The same things were measured in two ways. Each way mixes the same 11 hidden numbers, adds some noise and spreads widely along 6 directions of its own, which tell nothing about the thing.
(in the rows, 128 means zero)
Some things both ways: the first way, then the second way.
[136 147 102 133 164 105 148 176 115 130 103 107 113 128 131  76 131 161
 104 116 157 129 150 140 134 121 148  91]
[111 162 138 143 129 148 117 181 125 189  69 124 178 117 107 147 113  74
 140 139 110 130]

[115 144 119 132 129 147  78 130  74 120 107  85 101 148  71 150 172 153
 117  80 114  71 143 113 173 119 216 139]
[186 122 131 155 140 165 114 164 102  91 148 114 109  61 159  55  99 177
 159 152 133 138]

[107 118 150 175 144 180 164 144 122 116 119  97 104 146 111 127 173 152
 103 108 109 108 145 149 135 127 127 124]
[ 89 106 166  68 116 107 134  88  92 115 123  90 128 121  76 153 144 145
 122  72 110 159]

[130 131 152 122 164 128 137 141 105 134 108 105 137 133 114  85 122 185
 154 137 178 110 157 143 126 116 170  83]
[ 94 120 101 164 109 125 162 158 161 154 133 126 104 150 128 134 147 109
 131 154 123  94]

[135  66 185 181  81 169 148  83 143 119 148  75 106 141 100 153 107 122
 110  77 136  98 143 115 139 104 118 109]
[ 98 175 109 144 110 115 137 138 149 122 106 148  89 125 133 104 108 127
 120 174 130  83]

[ 97 165 123 126 139 154 100 122 158 144 135  97 104 116  81 152 150 113
 129 106 130 125  93 143 119 135 165 151]
[145 104 124 121 104 158 159 141  75 126 165 103  82 122  81 124 185 147
 139 108 136 150]

[139 147 112 154 153 124 158 152 151 114  97 121  99 134 129 148 125 156
 141 123 138 115 160 151 131  84 163  76]
[171 122 138 157 179 109 101 110 153  81 138 148 175 135 154 150  53  98
 146 135 140 112]

[113 134 135 169 121 161 132 127 167  94 114  78  92 133  81 164 192 161
  94 102 104 108 167 165 116  91 132  98]
[193  81 117 119 150 115 120 131 144 153 144 150 133 159 143 160 122 127
 184 152 134 119]

[158 105 145 146 137 122 151 137 159 127 126  90 112 144 139 129 108 106
 106  95 134 113 142 120 115 122 133 121]
[ 94 144 136 153 130 131 127 154 150 135 132 131 115 133  89 125 101  96
 152 171 110  99]

[121 122 172 158 174 147 162 146 109 119 139 116 105 132 131  66 141 173
 123 111 128 124 143 155 115 130 127 131]
[ 31 140 115 138  92 130 180 155 137 178  96 114 125 138 104 139 139  70
 127 138  85  78]

[113  97 142 158 121 135 160 135 126 129 122 111  92 129 120 129 107 120
 136  93 148  89 156 105 142 101 172 113]
[138 120 128 152 150 133 118 101 166 122 184 168 144 157 156 107  70 108
 166 207  88  71]

[109 140 167 151 137 141 106 108 166 132 134  85 116 128 124 128 142 122
 146  91  90 109 153 148  87 105 134 156]
[ 82 143 160  96 120  85 117  37 174 109 152 118 143 135 126 186  75 141
  96 135 135 109]

[107 120 153 159 115 129  95 103 163  76 141  82  74 111  67 174 150 146
 128  91 110 113 159 173 112  76 135 122]
[ 31 135 143 159  78 134 175 143 148 172 112  78 138  80 123 122 127 105
  87 127 114  96]

[111 157 147 133 152 102  87 131 162 128 116  94  86 106 115 149 139 126
 142  88 116 142 151 176  79 113 142 126]
[165 137 153 155 163  71 117  99 179  96 156 150 159 144 143 142  65 130
 127 186 175 104]

[149 127 175 133 183 167 116 116 111 136 158 110 107 134 112  99 145 184
 138 120 115  99 141 120 107 132 171 144]
[ 93 110 129 139  96  93 144  61 150  84 181 136 115 131  97 165  40 144
 151 131 129 102]

[132 160 149 148 129 138 138 144 169 128 122 112 102 123 116 109 174 126
  78  88  99 108 136 158 112 124 159 146]
[104 161 130 123 125 106  85 127 169 150 145 134 148 109 111 112  86  96
 119 128 130 116]

[ 93 115 141 126 138 112 120 133  98 147 148 104 118  83 112  64 100 100
 146 107 162 121 142 128 127 126 163 153]
[140 149  87 119 131 154 139 194 125 137 144 146  95 140 166  72 173 140
 150 174 104 110]

[107  85 169 157 131 173 142 125  70  81 134 106 105 136  92  97 117 136
 111  66 122 105 182 146 136 105 134 115]
[119  86 125 175 135 134 146 189 158 115 156 141  61  83 170   4 136 121
 149 165 106  70]

[146 108 170 153 165 124 156 132 122  95 137 117  91 117 122  86 121 178
 127 105 141 127 186 155 100  93 138  85]
[ 50 110 124 132  92 103 165 118 155 138 141 147 126 160 110 141 121 123
 128 116  96 123]

[101 129 144 167 103 170 135 110 101 119 100  78 122 144  71 160 176 139
 124  87 137  93 149 139 166 108 186  99]
[220 118 118 121 180 103 118 131 139  54 191 165  84 115 188  66 106 179
 149 155 179 132]

[138 152 185 162 134 116 136 140 155 138 120 115  88  99 129 125 173 107
  89  83 106 140 128 193 100 147 154 151]
[ 86 185 120 172 144  88 160 195 180 156 125 152 132 124 126  83  93  55
 116 174 162  88]

[125 108 192 125 175 110 114 120  74 100 150 111  97 110 111  51 105 135
 139  51 137 138 187 148  83 120 160 128]
[ 94 148 139 203 130 130 144 155 208 164 190 162 125  92 170  36  60  82
 123 220 131  59]

[128  94 132 148 147 141 121 106 129  78 146  84  86 129  82 145  97 169
 141  94 149 131 179 133 110  72 116  65]
[209  67 143 141 125 164 124  91  91 107 163 139 106 101 157  99 129 190
 149 126 126 153]

[146  90 167 152 148 146 126  96 163 101 171 103  67 106 101 158  88 143
 132  98 139 147 148 143  82  98 106  93]
[ 87 125 144 155  94  92 164 100 129  98 139 137 116 139  73 151  86 129
 130 128 141 119]

[147  85 180 146 122 145 129 101 102 146 153 106 114 100 118 111  96 114
 135 103 143  98 161 109 128 117 175 131]
[177 144  82  82 120 168 131 161  47  93 118 138 104 165 121 134 204 204
 147  85 112 216]

[133  98 195 171 124 176 152  77 157  98 166  91 107 137  89 133 123 146
 126  87 129 122 137 144 111  99 120 114]
[127 172  74 137 110 156 147 166 106 147 110 124 101 132 127 137 154 101
 127 134 134 105]

[107 117 141 154 131 135 134 132 142 122 111  84 118 122 106 169 141 107
 150 130 140 104 137 158 138 114 155 134]
[100  79 139 165 125 171 211 154 125 165 168  98 115 123 138 133 153  84
 143 160 107  87]

[126 183 163 128 169 123 113 138 114 165 101 104 139 145 145  90 167 129
 152  89 106 103 135 141 112 145 207 166]
[119 181 143 142 158 124 121 103 169 131 152 130 164 123 142 159  52  85
 111 168 153 105]

Other things, the second way, with their names:
J437: [171 100 111 124 116 176 120 110 121 159 151 154 103 163 135 161 172 144
 145 138 108 140]
J255: [127 188 128 150 119 160 136  90 128 135 121 119 187 109 166 182  52 113
 111 181 129  91]
J704: [109 122 146 118 113 149 133  87 129 146 147 140 163 131 148 142 114 126
 117 133  92 126]
J192: [181  87 124 111 150 127  88  96 109  28 190 126 106 100 163  70 141 173
 117  68 123 146]
J494: [109 130  95 129 136  94 146 178 151 132 102 158 111 165 138 111 147  94
 152 150 111  85]
J590: [201 170  69 134 148 149  83 175 122 126 147 137  82 107 155  51 142 131
 151 174 143  92]
J277: [ 77  84 168 161  71 149 183 108 101 136 117 119 122 112  95 140 146 143
 107  95 105 150]
J935: [124 161  97 105 150  94  93 159 146 105 128 120 148 164 116 137 164 103
 114 109 128 125]
J292: [ 48 135 149 114 121  74 155 123 149 120  98 142 102 149  79 128  97 108
 143 142 108 100]
J651: [116  70 157 151 145  36 132  95 206  69 182 156  74 110 130  75  61 130
 139 133 165  80]
J103: [153  96 152 122 125 120 123  57 126  54 192 163  87 109 161  66  92 202
 128 138 119 132]
J201: [154 141 134  91 149  85  84 104 155  97 173 119 113 129 119 103 107 185
 144 157 146 138]
J395: [176 103 129 125 137 114 105  51 151  57 224 176 122 156 150 145 115 157
 102  96 152 153]
J830: [145 119  96 168 105 149 150 125 123 114 130 145 116 161 143 155 144 136
 132 151 117 104]
J451: [106 174 136 145 147 121 148 145 158 163 132 141 106 100 149  67 104  90
 104 172 151  94]
J17: [161 119 161 104 141 153 139  89  81  95 130 109 168 112 155 166 116 150
 126 125 120 141]
J473: [ 80 126 134 104 102 120 186  93  97 109 158  91 126 135 118 145 162 137
  96 109 120 117]
J338: [ 64 192 108  92 125  94 138 172 129 122  65 121 156 149 122 156 132 119
 114 110 115 141]
J240: [133 127 127 152 115 189 130 140  90 181 125  91 140  67 130  97 148  99
 100  78 124 153]
J147: [110 156  99 116 149 173 139 187 107 187  65 101 152 168 122 182 192  64
 135 130  88 118]
J613: [ 86 146  87 126 116 118 170 216 146 147 140 154  47 128 128  48 166 112
 149 159 124  93]
J551: [113 180 119 124 140 127 157 140 113 142  71 132 163 145 140 175 108  92
 118 130 135 126]
J918: [196 104 138 165 152 183 113 147 103 108 165 116  98  59 163  48 112 133
 152 155 127 105]
J944: [200 139 149 116 153 140  90 172  81 148 107 109 175 122  95 128 159 130
 148 126 144 177]
J530: [124 108 127 123  77 145 135  60 104 118 166 142 126 127 116 141  97 164
 144 130  99 120]
J694: [148 120 126 118 110 151 103  78 118 115 167 159 122 159 113 141 144 158
 124 117 106 156]
J992: [127 136 128 149 110 151  66 153 158 167 139 103 123  67 126  71 129 125
 116 131 118 116]
J925: [137 137 122 134 141 102 158 139 133 129 112 160 177 154 155 162 108  99
 124 121 148 133]
J747: [151 117 128 116 147 136 137 135  92  89 120 141 126 159 122 133 157 142
 142 106 112 162]
J599: [127  91 117 115 115 154 178 122 115 122 191 147  64 160 123 133 176 149
 144 132 116 135]
J317: [161  84 109 143 115 131 113 118 129 112 123 161  98 139 139 112 127 159
 159 120 105 126]
J152: [168 128  98 143 131 118 158 136 132  94 152 171 126 172 162 153 137 145
 127 131 157 143]
J844: [185 140 150 167 152 135  99 114 154 111 182 135 149  63 160 108  53 114
 111 132 188 129]
J125: [123 148 142 158 143 149 126 146 132 133 144 122 161 114 115 137  85  80
 137 147 126 115]
J989: [131 127 113 122 113 134  81  88 126 108 129 117 121 117 117 134 114 137
 127 102 105 115]
J777: [100 139 151  98 103  99 136  66 138 116 125 126 149 133 142 163 104 197
 102 126 126 158]
J634: [ 24 193 119 151  94  71 142 139 177  75 109 107 137 104 128 125  80 126
  78 132 135  87]
J511: [204  57 135 123 106 180 144  25  79 106 204 189 168 194 151 203 139 165
 142 105  94 172]
J3: [198 158  90 104 134 115  96 122  85  41 105 123 161 135 166 162 135 190
 114  83 150 167]
J34: [102 125 167 155 140 114 115 133 166 160 132  82 142  67 114 107  80  95
 119 136 144 105]
J107: [ 90 137 105  99 111  98 149 177 104  94  71 152  94 170  91 130 158 144
 160 114  95 135]
J299: [120 147 145 193 114 130 115 102 158 142 124 141 138  91 142  81  66 119
 108 172 130  93]
J59: [150 124 116 164 139 152 140 181 146 174 147 126 123 120 144 103 141 105
 145 167 139 116]
J90: [185 127 117 153 156 170 106 187 117 188  81 117 126 124 119 139 153  90
 159 142 133 134]
J397: [157 119  90 137 134 166 161 136 123 147 125 154 190 196 186 215 133 102
 157 163  93 104]
J305: [200 156 124 111 128 199 139 131  26 129 117 107 192 139 111 212 135 135
 153 122 126 180]
J262: [ 93 144 144  97 119 149 145  90 109 182  88  75 184 161 111 234 163 111
  99 117 105 140]
J274: [121 175 105 148  95 129 136 164 125 136 131 130 144 138 113 130 153 127
 106 146 144 127]
J370: [143  77 127 140 114 106 152 138  98  91 131 130 100 152  93 112 152 160
 164 120 115 136]
J401: [ 92 123 150 128 102 137 121  94 131 142 130 114 105 124  83 151 164 136
  81  71 134 173]
J757: [178 108  97 168 114 148 106 100 140  99 150 136  84  96 175 102 116 157
 119 125 141 100]
J848: [ 73 151 125  98 108 110 164 138 122 155 121 135 115 153  91 142 170 115
  97  87 135 164]
J828: [116  93 102  99 104 114 178 114  87  48 153 155  71 185 103 158 157 172
 163 103 102 135]
J336: [101  98 163 145  80 124 149  72 130 107 163 136  97  94 123  96  96 172
 117 141 118 111]

Some of these things the first way, each followed by its name:
[ 64 150 143 133 177 119 105 125 149 143 163 122  81  63 108 116 110 120
 195 138 143 156 109 172  87 119 141 168]  J473
[105 165 134 130 181 121 109 142 117 137 130 136  88 105 138  95 106 123
 160  81 108 140 153 150  91 111 162 143]  J747
[152 105 183 142 113 130 140 126 123 122 127  90 128 133 104  99 126 139
  90 100 164 113 130 157 137 138 140 110]  J274
[147 120 140 146 170 142 169 132 169 100 147 113 106 148 127  94  97 181
 133 124 146 123 148 132 104  87 110  87]  J989
[103 121 136 152 105 133 127 127 118 144 117 111 120  95 111 130 112 124
 158 134 147  82 154 134 160  91 186 125]  J397
[115 117 205 164 139 163 119 111  95 121 149 133  86  73 114 106 136 129
 125  83  93 129 181 184  94 112 148 142]  J925
[119 144 110 139 126 151 129 108 123  79 108  85 119 148  51 153 138 168
 132  87 165 118 163 143 147  72 175  43]  J844
[147 161 163 123 147 110 111 137 127 177 119 119 140  90 146  90 124 120
 139 134 141 123 128 166 115 142 178 148]  J152
[152  97 139 151 145 122 143 133 141 111 137  78 107 145 117 117 107 161
 109 116 159 127 134 133 128 117 102  93]  J336
[143 141 140 153 117 113 139 145 162 112  87  73 118 147 102 158 184 143
  96 108 138 101 146 164 140 115 166  99]  J59
[ 99 152 123 153 148 158 143 161 105 169 103 116 101 134 131 108 156 148
 116 104 122 106 125 121 146 142 168 133]  J292
[ 95 101 138 131 158 175 120 114  65 101 146 103 107 136  78 107  97 141
 152  81 146 111 161 112 136 106 157 112]  J918
[128 106 151 149 171 115 151 128 136  78 123  60 104 160  94 108 157 186
 129  93 157 129 179 140  97 101 127  72]  J201
[ 86 111 132 163 142 144 167 116 140  87 125 104 102 133 102 122  98 144
 171  89 150 126 184 139 112  59 133  71]  J147
[129 186 119 108 161 108 119 152 146 161 114 127 121 132 142  72 108 134
 134  92 137 121 124 126 109 123 177 130]  J694
[106 118 111 137 142 122 128 149 134  99 125  93  80 105  85 131 124 128
 100  92 158 150 159 157 110 110 120  83]  J944
[134 108 233 160 140 172 142 105 106 138 150 118 115 102 130  79 141 114
 110  71  97 125 170 168  83 141 141 152]  J848
[ 92 107 123 156 106 154 115 127 109 153 125  92 117 102 111 155 111  90
 148 125 131  91 131 125 162 115 156 154]  J17
[ 99 162  90 145 133 145 159 154 147 111 105 132 112 126 100 133 119 140
 139 128 151 108 128 154 161  83 169  96]  J192
[128 145  89 133 104 116 103 148 158 152 107 107  97 101 109 174 101 120
 119 132 154 110 118 138 151 106 157 103]  J277
[115 115 180 157 148 143 138 123 125 121 108  80 130 150 128 117 145 162
 158 112 125  98 174 151 109 107 139 114]  J262
[116 164 107 141 148 112 142 127 175 120 112  78 125 147 106 134 136 130
 147 104 156 135 121 141 122 101 152 100]  J599
[120 113 178 140 157 162 108 123 112 109 131  96 104 120 100 127 155 141
 126  96 100 105 184 157  92 118 148 134]  J34
[128 119 125 141  85 114 121 131 146 158 118 103 121  92 105 154 101 119
 137 158 175  83 113 134 175 105 181 122]  J634
[116 144 133 123 141  96  78 140 110 177 116  91 117  88 127 106 134 147
 158 139 143  98 152 130 125 123 189 141]  J777
[161 177 121 149 126 118 128 130 224 120 107  92 117 159 117 169 147 171
 119 134 123 105 107 160 128  89 142 103]  J757
[133 150 127 123 107 135 124 137 160 181 104  96 154 131 135 114 117 105
 121 122 142  86 125 116 137 125 172 133]  J437
